The same things were measured in two ways. Each way mixes the same 10 hidden numbers, adds some noise and spreads widely along 5 directions of its own, which tell nothing about the thing.
(in the rows, 128 means zero)
Some things both ways: the first way, then the second way.
[107 105 154 145  87 110  83 113 147 110 169 101 181 123 104 124 116  82]
[131 119 108 147 100  93 152 161 135  94 164  92 156 122 125 143 134  75
 148]

[115  85  83  88 121  90 117 132 177 137 144 183 118 165 129 167 159 114]
[136 116 101 143 128 100 116 159 101  91 132 150 149 134 112 135 132 129
 107]

[108 122 106 140 147 121 125 125 185 124 150 109 105 145 135 119 109 127]
[135 107 149 107 125 113 131 125 147  89 130  97 121 110  90 124 154  96
 125]

[ 97  88  84 126 117 133  87 154 183  77 165 114  93 154  92 133 133 113]
[137  95 139 137 132  91 131 134 110 136 156 104 155 112 123 181 177  33
 172]

[111 123 138 121 158 158 130 172 130 142 166  74 159 142 112 164 143 128]
[159 118 104 136 125 145 141  95 188 157 162 130 114 124 170 105 116 110
 149]

[118 108 114 120 125 121 126 115 150 124 167 126 116 142 201 138 144  98]
[ 87 167 174  83 148 113  86  88 158 104 121  93 132 141 101 121 100 178
 106]

[146 129 166 153 126 121  69 149  58 146 130 117 159 137  64 203 103 126]
[136 140  93 132 137 132 163 118 142 153 149 137 120  99 177 144 128  95
 154]

[151 156 128 160 105  94  63  55 100 199 128 116 133  69  85 112  73 122]
[167  95  74 134 121 106 173 132 104  67 114 117 100 148  68  92 123  92
  93]

[125 122 146 116 147  95  58 104 118 226 112 136 169 198 144 235 107 111]
[118 111 138 113 144 110 104 107 133 142 131 115 131 148 110 156 131  99
 156]

[129 137 167 138 143 149 103 161 114  90 126  98 175 174 101 191 114 124]
[104 141 164  83 122 171 169 144 143 114  90  75 127  94 136 119 135 123
 129]

[130 141 156 126 140 135 125 123 111 134 124 105 123  94 145 113 140 172]
[132 114 125 142 125 130 126 178 104  99 150 149 172 123 161 162 114  93
 127]

[158 151 160 139 135 121 125 115 133 146 103 129 142 109 110 155  97 151]
[153 121 144 124 139 110 118  81 171 148 110 111 113 131 116 111 162 131
 116]

[116 113 173 137  93 188 109 113 137 126 146  25 128  43 144  68 129 145]
[158 104 166 157  66 130 149 157 154 105 175 122 170 129 118 115  97  95
 154]

[134 100  95 100 135 176 120 196 136  54 138 105  78 150 121 167 168 166]
[181 113  84 139  95 102 124 147 105 107 116 125 117 135 125  99 124 118
  89]

[158 159 122 151 132 113 138  56 149 141 140 117 127  81 135  93  64 121]
[124 157 192  91 160 152 153  89 154 143  80 100  97  99 123 114 158 120
 106]

[131 170 138 138 114 119  64  61 129 173  89 106 140 120 147 111  86 139]
[140 150 137 117 112 110 157 119 116  96 107  86 103 156  65  75 150 139
  98]

[135 156 169 138 126 138 123 119 107 122  66 156 142 160 142 149 114 110]
[108 175 139 115 140 133 117 113 115 137 112 112 136 135 134 102 103 139
 123]

[150 144 181 171 106  89 164  73 108 128 109 153 136  66 129  60  95 104]
[ 84 128 168 108 153 135 114 154 117  95 127 132 173  97 137 187 102  94
 144]

[121 140 164 148 141 102 101 101 116 185 102 154 132 135 133 145 115 118]
[ 85 105 181 103 172 140 110 109 139 113 126 109 174 142 110 169 127 114
 150]

[109 101 104 103 140 129 135 133 126 138 117 107 109 155 157 107 162 133]
[123 124  74 111 129 100  62 110 101 105 151 133 132 167 101  94  88 169
 125]

[139 136 171 164 139 128 139 149  76 137  90 160  93 107  91 128 131 124]
[132 106 126 131 156 135 129  80 180 152 141 147 132 124 144 146 111 113
 151]

[174 163 157 134 123 169 153 123 127 102 111 113 113  60 122 123 109 167]
[156 141 135 132 133 110  95  73 147 151  89 119 112 138 119  79 121 134
  94]

[152 145 166 152 126  91  42 109  64 209 109 119 161 153 114 221  89 132]
[157 146 115 134 121 123 177 133 138 120 162 141 111 117 156 123 129 126
 113]

[135 137 136 116 137 133  98 117 135 181 131 101 140 124 126 172 113 159]
[106 101 151  98 135 135  97 149  95  84 120 128 156 120  85 140 109 108
 138]

[126 142 116 145 117 153 135 145 142  92 142 123  94 100 125  97 134 119]
[166 147 149 144 113 131 211 102 208 154 134 130  75 102 134 119 150  87
 136]

Other things, the second way, with their names:
(201): [135 137  92 124 109 106 178 154 117  81 106  77 109 120  94  96 164 109
 104]
(1131): [116 163 196 119 108 106 119 134 169 115 152 120 141  80 132 150 132 152
 121]
(821): [140 133 164 137 110 190 213 173 172 117  80 137 130  76 168 126 128 119
 103]
(1244): [ 82 125 160  81 147 128  98 103 130 115 100  94 136 127  79 134 135 153
 147]
(872): [135 165 151 116 122 154 164 114 150 148 125  94 124 119 163 101 123 118
 128]
(727): [166  87  96 144  71 130 188 168 195  65 137 133 112 121  98  95 133 166
 104]
(435): [114  86 102  85 135 135 118 110 120  88  67  88 104 149  47  97 103 107
 133]
(1105): [122 173 142 109 167 117 144  76 139 154 129 131  95 134 128 127 150 151
 117]
(843): [112 160 179 116  95 136 155 124 179 147 122 131 105  79 108 133 131 143
 169]
(828): [140 103 161 123 120 147 163 144 138 141 161 168 132  84 142 184 142  91
 174]
(1147): [153  62 154 128  94 119 129 146 155  96 133 105 148 153  79 140 136  96
 144]
(1155): [ 97  87 136 114 114 150 166 189 140  82  72 105 137  85  91 173 131  59
 160]
(859): [118  85 136 124 139 162 101 145  85 115 129 136 198 160 126 126 108 143
 141]
(601): [123 121 110 145 108 104  92 123 138 149 149 185 130 128 105 152  99 138
 176]
(180): [102  85 128 113 119 172 163 189 155 109 127 160 141  97 140 198 105  87
 179]
(1429): [148 147 164 144 114 149 176 142 152 154 125 143 143 116 173 141 149 140
 116]
(314): [ 85 144 198  91 147 160  92 117 157 133  75 100 161  98 150 144 105 140
 125]
(8): [149 138 138 136 102 147 174 193 103 105 126 164 130  90 145 146 113  88
 120]
(929): [128 111 117 121 148 153 114 148 116 110 169 160 173 127 179 145 113 152
 122]
(1042): [ 87  74 100 100 170 117  91 114 109 109  88 118 141 130  74 170 131  88
 164]
(117): [103 156 143 102 164  99  73 104  77 137 121 152 125 127 100 142 135 146
 131]
(884): [108  92 106 105 129  91  54  86 154 143  74 123 113 129  76 151 112 139
 149]
(414): [137  83 118 110  90 120 105 174 112  79 106 124 126 109  82 140  98  79
 137]
(1302): [136 183 138 108 108 125 147 163 124 117 110 144  85  60 149 129 129 117
 104]
(1232): [151 107  69 129 116 131 101 140  71 113  99 135 135 164 101  69 111 138
 109]
(1287): [ 95 133 127 100 141 145 121 116 140 147  45 101 124 130 112 124 142 151
 134]
(581): [124  96 166 116 132 138 160 115 179 147  98 119 116 126  97 170 153  92
 165]
(751): [163 178 125 157 113 106 148 106 127 156 166 128 125 122 164  98 112 102
 124]
(1027): [136  54  33 127  98 112  83 129 179 122  53 117 102 130  92 118 106 104
 146]
(816): [114 169 147 110 126 108 108 123 161  91 108 116 118 110 116 107 115 180
  77]
(1226): [141 124 127 129 154 140  91  97 109 172 169 164 150 146 152 111 137 129
 162]
(1235): [118  84 104 115 139 159 118 166  81  90 133 155 166 103 132 141  94  91
 150]
(645): [153 154 181 123  97 138 238 112 188 143  66  88  66 105  78  93 198 149
 108]
(261): [124 155 103 121 135 174 186 157 118  76 147 129 138 115 153  75 108 151
 102]
(678): [112 128 140 108 124 121 109 126 145 102 122 117 138 116 116 136  95 135
 120]
(846): [127 112 171 121 124 129 147 131 151 137  95 126 121  96 106 165 150  87
 151]
(1194): [150 131  85 106 119  98 114 101 102  87 142  92  92 154  68  64  89  83
 123]
(1260): [ 99  98 199  79 143 173 158 111 162 111  69  88 131 131  72 125 146 143
 139]
(20): [153 162 126 136 126 138 128 117  90 149 117 132 138 117 151  76 120 131
 109]
(1412): [149 103 150 112 127 136 187 112 200 143 102 108  85 119 110 145 182 104
 136]
(1044): [114 140 155 102 171 139 142  61 164 150 103 100 109 141 110 114 142 127
 136]
(151): [153 143 208 114 130 177 179 147 112 131 102 132 145 123 144 112 151 153
  85]
(532): [109 114 151 108 118 154 147 152 138  96  81 111 141 115  99 126 121 133
 122]
(1031): [134 152 163 122 132 126 140 134 105 115 106 128 135 113 113 105 164 164
  93]
(298): [ 95 137 108 105 169  98  45  73  95 143 116 116 140 150  96 117 110 121
 154]
(565): [126 104 185 135 141 161 182 140 189 105 135 126 162 110 150 162 140 101
 126]
(1356): [101  91 208  81 137  98 103 121 125 119 113  99 127 144  41 199 160  91
 166]
(489): [117 130 139 142 126 109  71 142  61 116 139 147 180 120 114 136  80  74
 158]
(1318): [143 149  96 137 116 130 143 165 124 102 134 148 121 123 154 112 113 125
  97]
(1489): [ 94 179 148 106 142 120  90 117 137 151 120 132 136  83 162 146 120 157
 134]
(1297): [135 194 105 145 138 113  96 122  68 146 161 150 151 121 172  89 115 146
 113]
(514): [163 126 132 144  89 136 201 169 140 124 116 125 111 101 132 130 154  79
 128]
(798): [117 160  63 125 126 114 185 176 137  68  68  90 107  93 152 118 152 138
  59]
(719): [ 95 143 159 107 156 129 124 142 119 136 121 126 143 108 140 187 146  97
 150]
(607): [111  93 152 108 130 165 141 198 111  58 126 146 162 100 133 177  75  72
 122]
(1344): [ 99 104 109 105 127 148 146 178 148 112 110 131 136 102 143 175 167 136
 149]
(829): [166 126 134 155  88 119 178 127 186 148 109 134 103 113 123 120 149 122
 126]
(91): [106 102 146 103 199 123 106  61 155 133 153 109 149 162 137 173 103  90
 147]
(1421): [105 165 128 118 185 113  78  89  78 152 177 165 154 147 148 138 120 153
 144]
(1074): [145 124 144 125 138 140 169 137 122 165 141 150 120  95 167 179 161  67
 164]
(941): [103 146 144  95 101 152 151 161 151  62  86  97 121 126 100 104  68 157
  93]
(501): [ 60 140 146  73 177 149  94  98 136 102 132 104 159 124 136 142 100 189
 129]
(763): [166 141  98 141  90  96 157  80 215 127 119  66  91 146 118  60 133 151
  93]
(630): [140 118 198 128 136 133 143  87 184 146 135 117 131 138 101 121 154 134
 140]
(649): [157 145 170 108 114 149 155 120 147 153 181 120 129 120 177 116 161 153
 128]
(754): [126 141 134 128 106 129 129 151 112  96 116 141 143 116 105 104 105 161
 112]
(34): [ 70 173 147 115 186 115  10  86  51 144 187 141 224 171 150 117  89 188
 151]
(1479): [159 111 174 117 158 166 156  77 171 178 134 162 113 104 164 142 136 107
 147]
(1205): [136  76 175 109 138 142 118 139 142  86 137 136 153 123 108 160 115  93
 124]
(980): [129  92 125 114 134 132 121 153  63  84 102 134 148 134  75 121 122 102
 126]
(1033): [157 108 131 118 137 113 131 112 125 132 128 123 108 125 100 126 154  75
 139]
(1410): [ 90 140 119 113 137  84  91  92 109 154  85  80 133 174  60 131 148 122
 166]
(60): [160 122 131 122 121 156 101 185  41 108 206 164 200 103 224 141  99 122
 110]
(1401): [140  82  97 132  97 111 128 166 167 117  95 116 127  93 132 164 148  80
 140]
(210): [147 142 105 136  95  96 112 133 122 129  99  96 121 113 126 100 123 104
 118]
(767): [ 81 129 196  65 180 143 103  83 160 126  36 100 104 107  80 160 117 114
 123]
(309): [133 108  83  86 116 113 103 110 117 106 101 109  88 141  61  87 121 152
 128]
(1036): [109 122  71 123 122 120 158 143 124 113 102 144 104 146  86 135 136 160
 142]
(550): [161 142  58 166  92 110 173 150 141 123 167 142 117 145 143  92 141 134
 130]
(924): [162 115 139 141 117 118 134 100 176 151 115 106 126 141 130 109 146 117
 119]
(541): [124 141 151 131 114 126 130 179  90  96 130 127 164 131 117 127 135 115
 118]
(1069): [104  86 218 100 156 183 130 177 106  86 164 151 195 101 143 195 117  69
 162]
(1209): [104 122 147 111 143 145 148 155 101 121  93 122 145 138 120 165 122  99
 135]
(383): [123 163 199 119 108 146 155 143 149 129 131  97 156 101 155 123 138 137
 120]
(228): [181 125  77 129 116 108 119  89 151 145 126  94 108 151 151  61 158 164
  86]
(927): [168 115 152 148  86 113 141 163 152 109 166 155 141 108 140 147 120 106
 123]
(1253): [128 130 131 116 138 108 103  79 146 161 137 111 117 148 116 130 130 106
 157]
(536): [135 112 102  96 177 143 136  92 100 125 135 126 113 171 111 101 141 139
 121]
(79): [143 192 144 156 106 164 214 169 123 168 126 145 139  92 220 131 137 123
 120]
(963): [115 105 158 120 143 142  83 126  90 126 127 148 175 146 105 142  85  93
 162]
(52): [141 122 155 106  90  93 118  87 197 159  87 133  55  81  68 145 140 136
 151]
(1143): [163 156 127 136 115 105 108 101 136 138 181 107 150 143 171  89 122 154
 102]
(992): [136 150 120 103 144 123  59 116  86 106 155 117 156 128 158  86 100 145
  88]
(1280): [195 121 101 139  91  91 135  80 168 155  95 123  53 140  76  71 136 114
 113]
(93): [136 148  91 138 111  76  55  73 130 166 174 146 128 139 114 101 109 162
 165]
(502): [118 142 158 106 119 156 141 179 161 101 111 136 142  73 189 161 113 142
  97]
(254): [ 99 132 160 140 119  99  98 124 149 161 130 128 157  78 132 188 131  76
 197]
(848): [119 167  96 120 141  79  96  82 121 140 114  98 115 165 108  86 151 197
  99]
(1021): [105 118 144  80 164 147 119 126  99 105  93 103 125 123 107 133 127  87
 130]
(291): [137 121 129 131 148 111  83 128 112 111 168 144 169 143 147 136 120 122
 116]
(743): [113 154 107 118 155 135  93  83 154 137 133 143 129 146 142  90 103 195
 118]
(1290): [152  96 143 106 121 133  90 109 153 126 173 157 135 127 146 143 100 158
 125]
(796): [115 138 156 114 123 109  63 116 122 159 136 121 158 111 146 154 126 121
 155]
(733): [182  59 141 144 106 120 158  78 215 151  80 154  71 105  48 118 167 102
 155]
(165): [ 95 161 155 122 149 130  99 145 123 138 174 148 174 100 192 181  99 106
 157]
(433): [ 82 145 167 101 156 125 162 120 147  72 105  89 122 119  77 149  93  80
 132]
(1002): [ 72 170 185  84 161 159 159 131 158 130  80  96 130 109 138 157 153 150
 126]
(475): [119 150 165 114 127 140 127 140  93 117 175 152 154 131 124 131 111 145
 144]
(398): [132 151 178 131 128 163 189 136 149 126 121 122 138 127 137 106 145 132
 116]
(1399): [120 131 107 127  98 136 200 213  95  80  80 136 103  93 105 161 107  49
 128]
(83): [184  93 158 154  68 121 125 148  95 131 120 133 153 130  82  88 148 107
 140]
(132): [120  97 178 126 125 152 176 195 130  86 124 135 161 101 139 198 120  54
 139]
(988): [109 152 182  95 154 165 167 126 152 152  76 111 120 106 149 145 185 152
 113]
(432): [108 134 152  93 175 139 102 130  89  84 170 131 159 114 142 134 109 105
 121]
(492): [150 150 179 101 145 160 207 115 132 117 111  90 106 144 132 105 144 111
  89]
(653): [163  89  83 115  93 120 113 148 137 121  79 107  96 110 117 117 127  77
 123]
(1298): [111  85 190 108 121 176 132 149 137 135 126 156 170 112 121 167 139 153
 170]
(783): [137 112 147 137 115 124 156 175 132  78 162 142 156 116 130 162 119 103
 118]
(1337): [125 114 188 106 124 110 103 112 108 117  95 107 138 130  57 130 140 116
 131]
(683): [165 122 107 123 125 107  90  75 157 164 130  89 112 124 141  83 142  90
 136]
(71): [141 120 163 125 111 119  69 139 106  91 219 137 200 164 149 123  67 157
 118]
(168): [126 131 114 115 135 101  45 103  88 131 116 102 165 159 123  92 128 174
 105]
(725): [151 123 114 137 116 135 143 149 126 125 141 127 146 111 166 118 136 110
 120]
(1014): [126 135 167 122 147 137  73 104 110 150 160 125 183 125 167 133  96  90
 146]
(612): [167 161 123 163  85 161 225 201 146 131  94 144 123  64 205 123 155 107
  95]
(804): [ 89 135 100 101 153 117 144 167 114  78  92  95 129 125 133 175 125  87
 107]
(247): [103  78 144 119 128 142 197 176 153  96  94 125 128 103  82 194 161  60
 176]
(456): [129 127  98  98 164  85  40  33 139 148 156  97 121 163 113  92 111 138
 135]
(1016): [ 95 145 171 123 128 138 124 159  81 127  84 107 172 139  89 125 152 114
 148]
(724): [117 165 181 140 134 121 129 133 156 154 134 160 149  88 173 178 136 132
 128]
(196): [154 123 193 122 111 164 192  90 224 155  77 128  93 104 114 108 157 167
 117]
(615): [ 70 153 198  84 174 130  85 126 104  88 115 108 171 143 107 150 106 154
 105]
(1313): [138 131 156 134 134 159  99 122 132 172 165 150 185 110 204 136 115 129
 147]
(1088): [145 116 169 147 127 167 201 160 183 134 153 156 149  94 188 176 148  98
 138]
(451): [139 123 119 121 156 131 157 133  97  99 138 158 114 113 118 141 122  86
 121]
(237): [109 157  70 143 116  64  29  84 114 133 122 109 160 166 105  77  87 191
 124]
(1343): [150 193 143 144 148 177 247 141 140 167 101 145  93  81 205 120 173  90
 111]
(1488): [ 62 133 154  93 170 125  69 110 136 126 123 120 165 131 121 166 126 151
 155]
(1234): [113 128 156 115 138 152 156 125 163 124 139 120 141 132 133 139 128 131
 145]
(809): [115 154 162  88 152  95  90  90 139 129 152  90 131 146 141 149 136 165
 100]

Some of these things the first way, each followed by its name:
[132 129 121 123 122  89 141  94 148 128 122 165 141 139 145 106 123 106]
(719)
[157 175 152 175 132 136 110 137  64 133 140 109 111  46 116 100 143 135]
(91)
[136  67 129 110  79  90 116  96 143 164 128 117 178 141 105 149 115  67]
(93)
[131 153 162 144 135  93 148  68 104 122  93 160 137 124 164  72 108 121]
(1002)
[153 146 138 118  98 137  98 123 129 116 139  95 179  90  94 146 120 136]
(514)
[118  94 106  72 144  78 133 153 146 132 175 133 201 168 105 181 171 138]
(1344)
[ 91 136 119 118 148 148 105 107 150 137 115 125  90 144 168  99 135 143]
(398)
[138 115 168  99 147 166 227 191 130  55 137 112 169  89  77 111 163 157]
(1027)
[121 149 123 156 130 122 151 120 139 101  87 177  93 130 109  71 125  84]
(1044)
[131 107 107 100 145 120  71 126 113 195 141  80 155 178 111 213 111 145]
(309)
[186 176 115 131 104 101  57 115  93 200 167 116 182  63  67 212 105 142]
(451)
[169 106 118 113 126 123 111 177 121 109 146  71 176 135  77 204 144 136]
(60)
[107  49 131 140 113  86 131  96 179 121 148 150  89 184 184 141 100  73]
(1131)
[176 160 154 141 140 118 141 115 118 149 118 182 138 121 134 203  94 117]
(767)
[166 145 148 129 138 102 119 110 123 151 119 137 162 175 148 228  71 133]
(1302)
[142  94 128 121 101  98 162  98 148 103 137 175 101 102 157 106 132 107]
(724)
[104 131 134 136 128  99 123  97 130 146 113 159 109 109 109  74 124 135]
(247)
[144 139  91 115 109 159 145 172 150  60  96 150  83  90  70  90 162 146]
(980)
[138 154 176 175 119 116  89  95  95 119   7 183  70 164 110 117  72 139]
(645)
[ 96 132 157 135 181 201 121 149 128 123 114  70  57 149 178 124 122 182]
(1014)
[103  81 117 128 114 173 109 179 153  44 203  80 114 135 130 141 156 103]
(763)
[107 116 157 131 144 134 144 126 128 112  82 154  93 156 135 108 125 133]
(532)
[119 111 119 159 175 124 152  89 113 176  89 130  24 132 138  67  95 131]
(1479)
[121 110 120 127 110 180  61 175 122  90 144 108  96 157 126 200 135 117]
(751)
[145 153 110 118 127 107  98 143 102 158  85 170 118 147 116 168 148 142]
(1421)
[100  56 149 109 105 155 115 133 118  84 130 119  89 140 141 114 147 125]
(237)
[118 118 183 146 161 142 177 107 116 131  67 101  96 125 140  58 110 148]
(1313)
[112  92  76 112 132 100 129  90 173 141 183 109 120 121 132  92 127 103]
(1412)
[137  95 174 133  92 163 115 177 127  64 140 121 123 109  81 177 128 139]
(254)
[127 127 123 122 144 135 140 117 128 155 184  96 121  86 159 119 138 139]
(607)
[142 114 170 126 122  95 140  84 131 119 120 156 176 139 111 142  85 111]
(612)
[142 117 128  91 114 130 157 128 131  78 130 143 167 111  95 116 150 120]
(1287)
[147 137 158 135 121  96 131 124 117 149 139 142 168  92 106 143 138 123]
(1088)
[ 94 147 138 139 188 118 139 105 159 201  95 125  86 161 176 106 121 151]
(1069)
[145 121  99 111  96 111 169 139 175  81 114 180 147 134 110 122 151  69]
(8)
[118 124  73 123 144  98 118 129 185 155 188 133 144 155 126 166 125  85]
(432)
[123 101 125 101 170 140 151 128 160 134 153  85 154 175 137 170 102 134]
(653)
[124 116 168 124 158 129 123 112 122 131  57 129 105 180 139 137 105 161]
(168)
[107 129 136 103 164 175 155 213  83  91 126 104  92 124 132 123 206 195]
(180)
[146 111  89  96 112 164 112 155 165 118 143 109 119 135 117 188 133 119]
(1280)
[115  95 141 121 124 166 133 120 152  72 143  91 105 141 145 117 107 131]
(210)
[119  85 145 131 133 102  97  91 122 184 161 117 134 156 157 178 102  99]
(678)
[136  91 108 109 105 151 129 144 155 102 179  76 100  83 154 120 158 150]
(927)
[137 132 107 125  82 120  74 124 140  74 186  93 177  87  68 128 120 121]
(201)
[113 149  96 125 167 161 121 154 160 116 107 120  64 156 128 131 129 169]
(1033)
[144 163 162 162  92 124  47 114  96 160 172 147 159  95 119 202 100  87]
(433)
[130 127 176 153 136 108 133  45  82 156  58 127  79 101 170  35  96 157]
(1429)
[145 128 123 104  78 124 134 108 136 116 128 117 173  65 110  80 162 112]
(34)
[126 141 128  79  85 128 125  69 191 124 108 138 189  94 122  88 126 122]
(1016)
[112  67 110 100 102 142 111 154 159 111 162 115 126 166 137 181 141  99]
(843)
[106 100 146 153 163 117  91 109  51 162 151  91  76 130 151 112 122 159]
(501)
[106  84  86 106 114 104 114 125 142  81 111 172  87 181 139 111 157  99]
(848)
[118  95 103 116 127  82 128 112 145 155 146 169 142 136  76 130 125  89]
(1042)
[124 131 124 128 129 160 118 149 125 106 110 105 101 135 139 121 146 131]
(1253)
[168  98 153 118 107 136 156 131  93 108 136 110 119  64 107 124 131 155]
(884)
[112  82 101 116 131 112 161 127 178  93 168 164  84 157 190 128 140 105]
(816)
[142 105 147 100 107 139 109 140  88 172 105 118 116 103 133 157 158 168]
(601)
[143 131 116 127 113 170 121 137 152  80  89 116  59 100 130 103 128 166]
(1337)
[114 150 174 139 159 187  75 159  89 115 111  75 120 168 144 179 116 163]
(872)
[134 124 141 138 140 114 133 106 109 173 127 107 146  98  73 109 100 133]
(1235)
[134  84  82 111 115 142 157 133 180 137 151 127  59  62  73  96 129 148]
(733)
[114 122 109  91 159 162 136 192 109 110 149 123 100 136 138 156 191 174]
(743)
[114  84 168 142 152  98 130  73 101 157 111 139  89 179 177 134  75 129]
(1489)
[ 93  83 130 109 156 150  70 152 135 188 132  70  94 201 211 199 166 140]
(71)
[118 110  94 119 157 128 136 126 170 168 170 106  85 116 159 130 138 140]
(1205)
[144 131 138 145  90  82 142  88 143 134 128 145 146  79 129  80 127  96]
(783)
[153 140  82 118 107 124  82 127  97 120 154 125  99  90 125 136 146 145]
(1105)
[109  99 149 132 125 154 102 100 138 106 147  64 102 123 175 100 109 144]
(383)
[150 115 184 132 129 113 157 116 118 114 150  91 176  86  98 127 104 160]
(1401)
[135 138 203 151 138  89 128 115 101 168  83 166 174 178 150 187 103  97]
(165)
